All groups share one centre, and each spreads out both ways along 8 directions, with some noise.
Some rows, each with its group after it:
[  9  -6 -12   7  -9   8  -3   7   0  -5  45 -13  -4] => K369
[-31 -11 -15   6 -31  20 -28 -24  -8  13 -11  24  32] => K369
[-23 -37  11 -16 -17   2 -20  10   0  -5  11   3 -52] => K182
[ 11  10   7  27  -7   2  42 -25   7  28 -35  42  43] => K83
[ -5  35 -12  48  22  -3  10 -24  31 -17  19  -2  18] => K12
[ 15 -23  38   8   0   2  -4  -7  34   1 -45  41   2] => K83
[ -7 -20 -28  16 -13 -12 -12  35  -2   8  -8 -55 -27] => K182
[  6 -32  49  14  -4  34   3 -14  -3 -28  12 -20 -16] => K112
[ -5 -18 -10  -2  23 -31   3 -23  40  13  -5  -6 -45] => K182
[-16  -1  37  14  65  21  13  21  -7  13  -1   6 -38] => K112
[30 13  9 11  1 14  4 -5 -8 22 18 -1 24] => K182
[-31   3  -9  31 -17  -5 -38   2 -12  -6 -29 -11  -6] => K369
[ -5  12 -25  -5   5  -5   1  25 -41  43 -24  27  13] => K12
[ 25 -27   6  24  -7  15  -7   2 -11  10   3  13   1] => K112
[ 16 -18  21 -25 -43  20 -10  -1   9  20  62  28  -6] => K369
[ 36 -85  29  31 -19  34  -8 -31  -9 -26 -39  20  -4] => K83
[  0  -9  38 -15 -17   2 -27  -6 -34  33  18  13 -52] => K182
[ 23 -23 -19   3 -11  13   5 -10  13  -7  45 -21  26] => K369
[ 25   0 -19  15   5 -23  17  37   8 -43 -12 -15  -3] => K369
[ 16  22   8  -5  10   4   3 -31   3  33  64 -33 -11] => K182
[ 16 -19 -22  -4 -39  14 -25 -10  -6  -4  -9 -39  31] => K12
[-18   4 -33  12  27  -5  28  -3 -10   1   5  -7  -8] => K83
[ 24  -3   9 -16 -17 -26 -16  20  18  11 -15 -21 -18] => K12
[ -1 -42 -29 -16  -7   2 -39  46 -18  18  12   5 -20] => K12
[ 16  -3  25  12  11 -15 -10  34  35  -1  27  -1 -52] => K83
[ 29 -17  14   2  -7  -4  34   1   8   7   7  20  -2] => K112
[  8  13  33 -41   1 -10 -26  -7  46  40  18  10 -23] => K369
[ 16   5  20  22  19  -7   5  25 -11  43   2  -7 -31] => K182
[ 10  -7 -14   6  21  -1  65   2   7   9 -19   5  28] => K112
[ 17 -21  -8  -6 -37  33  -8 -18 -36  14 -26 -16  54] => K12
[ 41   0  36 -43 -35 -29  32  -6  21  15  10   9 -10] => K12
[ 37  18  33   3 -18   3  17   5  10  38   0  46  23] => K83
[  1 -30  23  20   6  21 -16 -40  11  -3  -1  -1 -11] => K369
[-15  -2  69  -8  13  18 -14  -1 -28  20   5 -20 -64] => K112
[ 38 -12  -6  13   1   5  32 -14  38 -18  23 -31  20] => K182
[ 35  17  22   3 -30 -33  31  -2  10  12 -47  18  10] => K12
[ 54  29  -8 -41 -15 -31  12  18   1   8  14  25  39] => K83
[-14  39   2 -50 -11 -29  10  -4  45 -24 -12  -9  21] => K112
[ -3  55 -38 -25   3 -22  19  28 -34  32  39 -26   2] => K83
[ 24 -18  21  13 -24  17 -55  11  42  -4  23 -10  -3] => K83
[ 23  18  -4  13 -19   3  10  -3  -4  27  26   5  28] => K83
[-13  25 -49 -19  18 -33   8 -13  40  16 -10 -37  17] => K182
[ -2  14  28 -49   2   3  -2   4   2  -6   0  73  18] => K182
[ -2   9  28 -27  10 -14   0   8   1  40 -73  53   0] => K369
[-12  20  -4  -2  23  -1  17  24   1  -7 -57 -30  17] => K112
[ 23 -22 -15  29 -13  11  18  31 -25 -32  28  -9  -1] => K369
[ -7  28 -28  -9  -4  -8   0  22 -10  26  35 -21   1] => K112
[-12   9  20  61  40  23 -10  -1 -16   5   0  -5 -12] => K12
[ -8 -22  22   0  41  18 -24 -13   9  -6 -40  24   4] => K112
[  0   7  -2 -33  17   1  10  -8  24   3  22   3  12] => K12

New rows. What belongs after each?
[ 33 -18  -5 -57 -60  -9  -5   1 -11  23 -10 -21  28] => K12
[-19   0   8  14  -5   0 -34  -5 -11  25 -10  -9 -19] => K369
[ 14   1  37 -22 -41  13 -17  29 -38   4  23  -9 -33] => K182
[ 26 -21   6 -17 -27  11 -24 -23   3  28  -3  -8  31] => K369
[ 13   6  -5  -9   7 -23 -30  48  -5   0   9 -24 -46] => K83
[ 19   3  70 -20 -26  14  -6  23 -35  14  46  10 -45] => K182
[  0  -2 -30  14  -1 -14  26  10 -72  26 -68  -9   7] => K83
[-20  35  24  25  70  17 -10   5  23   6  16 -13 -19] => K12
[ -2 -29  -6  28   8   0 -29  42 -30  26   6  22 -34] => K12
[ 26   6  25  16 -28 -12  -8   0   8  11   6 -46 -29] => K12
[ 11   3 -41  48  18  11 -18 -11 -28  58  -7  -9  40] => K182
[ 33  13  -1  44  16  31  11  22 -22  26  45  10  36] => K182
[ 10 -46  19  -3 -10  27 -42 -11  41 -28  21  -1   0] => K83
[ 56   4  -6 -25   5  -1  19  15 -10  29  15 -29  29] => K369
[ 13   9  22   6 -10   6 -15  45 -36  28   9  15 -11] => K182
[  5  -1  -4 -10 -20 -10 -67  -1   1  32 -17  20   7] => K112
[ 23 -32  15  -5  -8  24 -24 -31  25 -24  -7 -27  24] => K12
[ 66 -17 -34  -8 -50 -33  18  -4  27  14  28  42  36] => K112
[ 11  45  26   5  11 -16  16  11  -9  31 -40  10  -3] => K12
[  6   4  -4 -37 -23  -7  32 -31  20  -9 -21  -4  41] => K112
[-16  -5  -9  29  53  34  -3  27 -39  47  -8 -13  -1] => K112
[  1 -32 -52  11   2 -17   5  -9  42 -22 -50 -22  29] => K182
[ 19  15  -8   0  15 -30  42  73  -2 -19  -5  29 -19] => K369
[ 18  29   9   3 -10 -18  28 -15  30  -3  33   5   5] => K12
[ 12  -8   3   6 -15 -10  -1  26 -40  32 -26  22  -3] => K12
[  8 -27  38 -11  -2  11 -15 -37  16  21 -52  54   4] => K369
[ 14 -10 -19   5 -21  17  -2  15  12 -24 -13  -1  50] => K182
[  0  10 -26  36  26  18   0  43 -24  23  24 -32   4] => K112
[ 16 -24   3 -10  -6  -3 -49 -10 -31  64 -25  45  -6] => K112
[-21  -3  20 -52  -4 -30  -4  18  23  -6 -10   8 -50] => K182
[ 20 -12   9 -29   5 -23  -6  29 -32   9 -47   3 -22] => K83
[ 26  -4 -30 -27 -68 -21  15 -11   0   5  31 -14  22] => K12
[ -5  -2 -63 -18   1 -15  10  -4 -18 -17 -14 -30  33] => K83
[ -8 -29 -29  33   3   8 -12  56  -7   9  11  14 -18] => K182
[ 22  -7  14  31   0  13 -10  71 -28  22  -5  41  -6] => K182
[ 16  48  12  -9 -25  -3  26  -9 -10  28  29 -32  15] => K12
[ -8 -11   6  30  38  11 -38   9  31 -17 -12 -18 -23] => K12
[ 31 -14   1 -16 -16  -7  20  10  44 -39 -34  -4  26] => K182
[ 25  28  27  46 -31   1  -8  17 -10  60 -34  12  29] => K83
[  0 -27 -23   6  -4   7 -11   0  18 -11  54   9  -5] => K12
[  8  14  -1 -16  13 -16 -10  -9  17  28 -24 -24   8] => K369
[-16  -3   7 -14   5  29  33 -29  -4  -9   6 -25  18] => K112
[ 43  23  -9  16  -9 -28  28  21  27  -2  10  19  23] => K83
[  8  -3  30   3 -14  17 -36  63 -56  34 -32  50  -2] => K182
[ 70 -24  32   3  34  -8  32  17  10  -7   8  -6 -27] => K369
[ 25  13   9 -37 -21 -15  34 -20  15   5  -8  14  37] => K12
[-21 -39  47  -8  15  37 -11 -33 -22  34 -35  21 -14] => K83
[ 28 -17  31  14   0   7  -8  12  27 -43 -30   3   4] => K112
[ 43 -27  39 -36 -33  -5   1  10 -20  28 -35   7  -5] => K12
[ 14 -15  60 -24  -8 -18   1  -9   7   5  -3 -10 -71] => K182
[-10  10  38 -58 -31   8 -34 -29 -32   7   3  47   7] => K182
[ 43 -21  44 -24 -43  -8   1 -14  16 -28 -24 -39 -17] => K182
[ 25  23  38  12   7  -2  38 -35  26  -3   6  29   7] => K12
[-15  -5 -18  33  17  26 -22   2 -19   3  15   3  21] => K12
[  2   5 -28   5  -4 -21   1  23 -54  16 -18 -32 -15] => K83
[ 43 -14   8 -28 -18  -8 -17  25 -41   3  -8  -2  -6] => K83
[-11 -31  10  63  -8  19 -21   2 -45 -12 -46  -8 -22] => K369
[ 14  26  -9 -16 -25   0   1 -25  11   7  -5 -43  43] => K12
[ 10  31  14   2  19 -27 -14   8 -18  60 -29  -6 -23] => K182
[ 15 -10 -34  70  11  20  -2  16 -16  41  17 -21  18] => K182
[  0 -19  -8 -22   0 -10 -40  38   0  19 -54  -1  -1] => K12
[ 15  44  -9  10 -20 -47  50  -1  22   8  17  35  -7] => K12
[  2 -22  38  27   7  30  -5  18 -50  39   9 -20 -42] => K112
[ -9  -9  -2 -34  11   6  -2  -5   6 -12  53  -3 -13] => K83
[ 23  32 -51   5 -27 -43 -21  48  -8  48 -23   1  25] => K112
[ 24  30 -30  -9  43 -17  23   6  -8  33  27 -56  14] => K369
[ 21  -3  12  22  25  21  19 -24  11  20  70   7   2] => K182
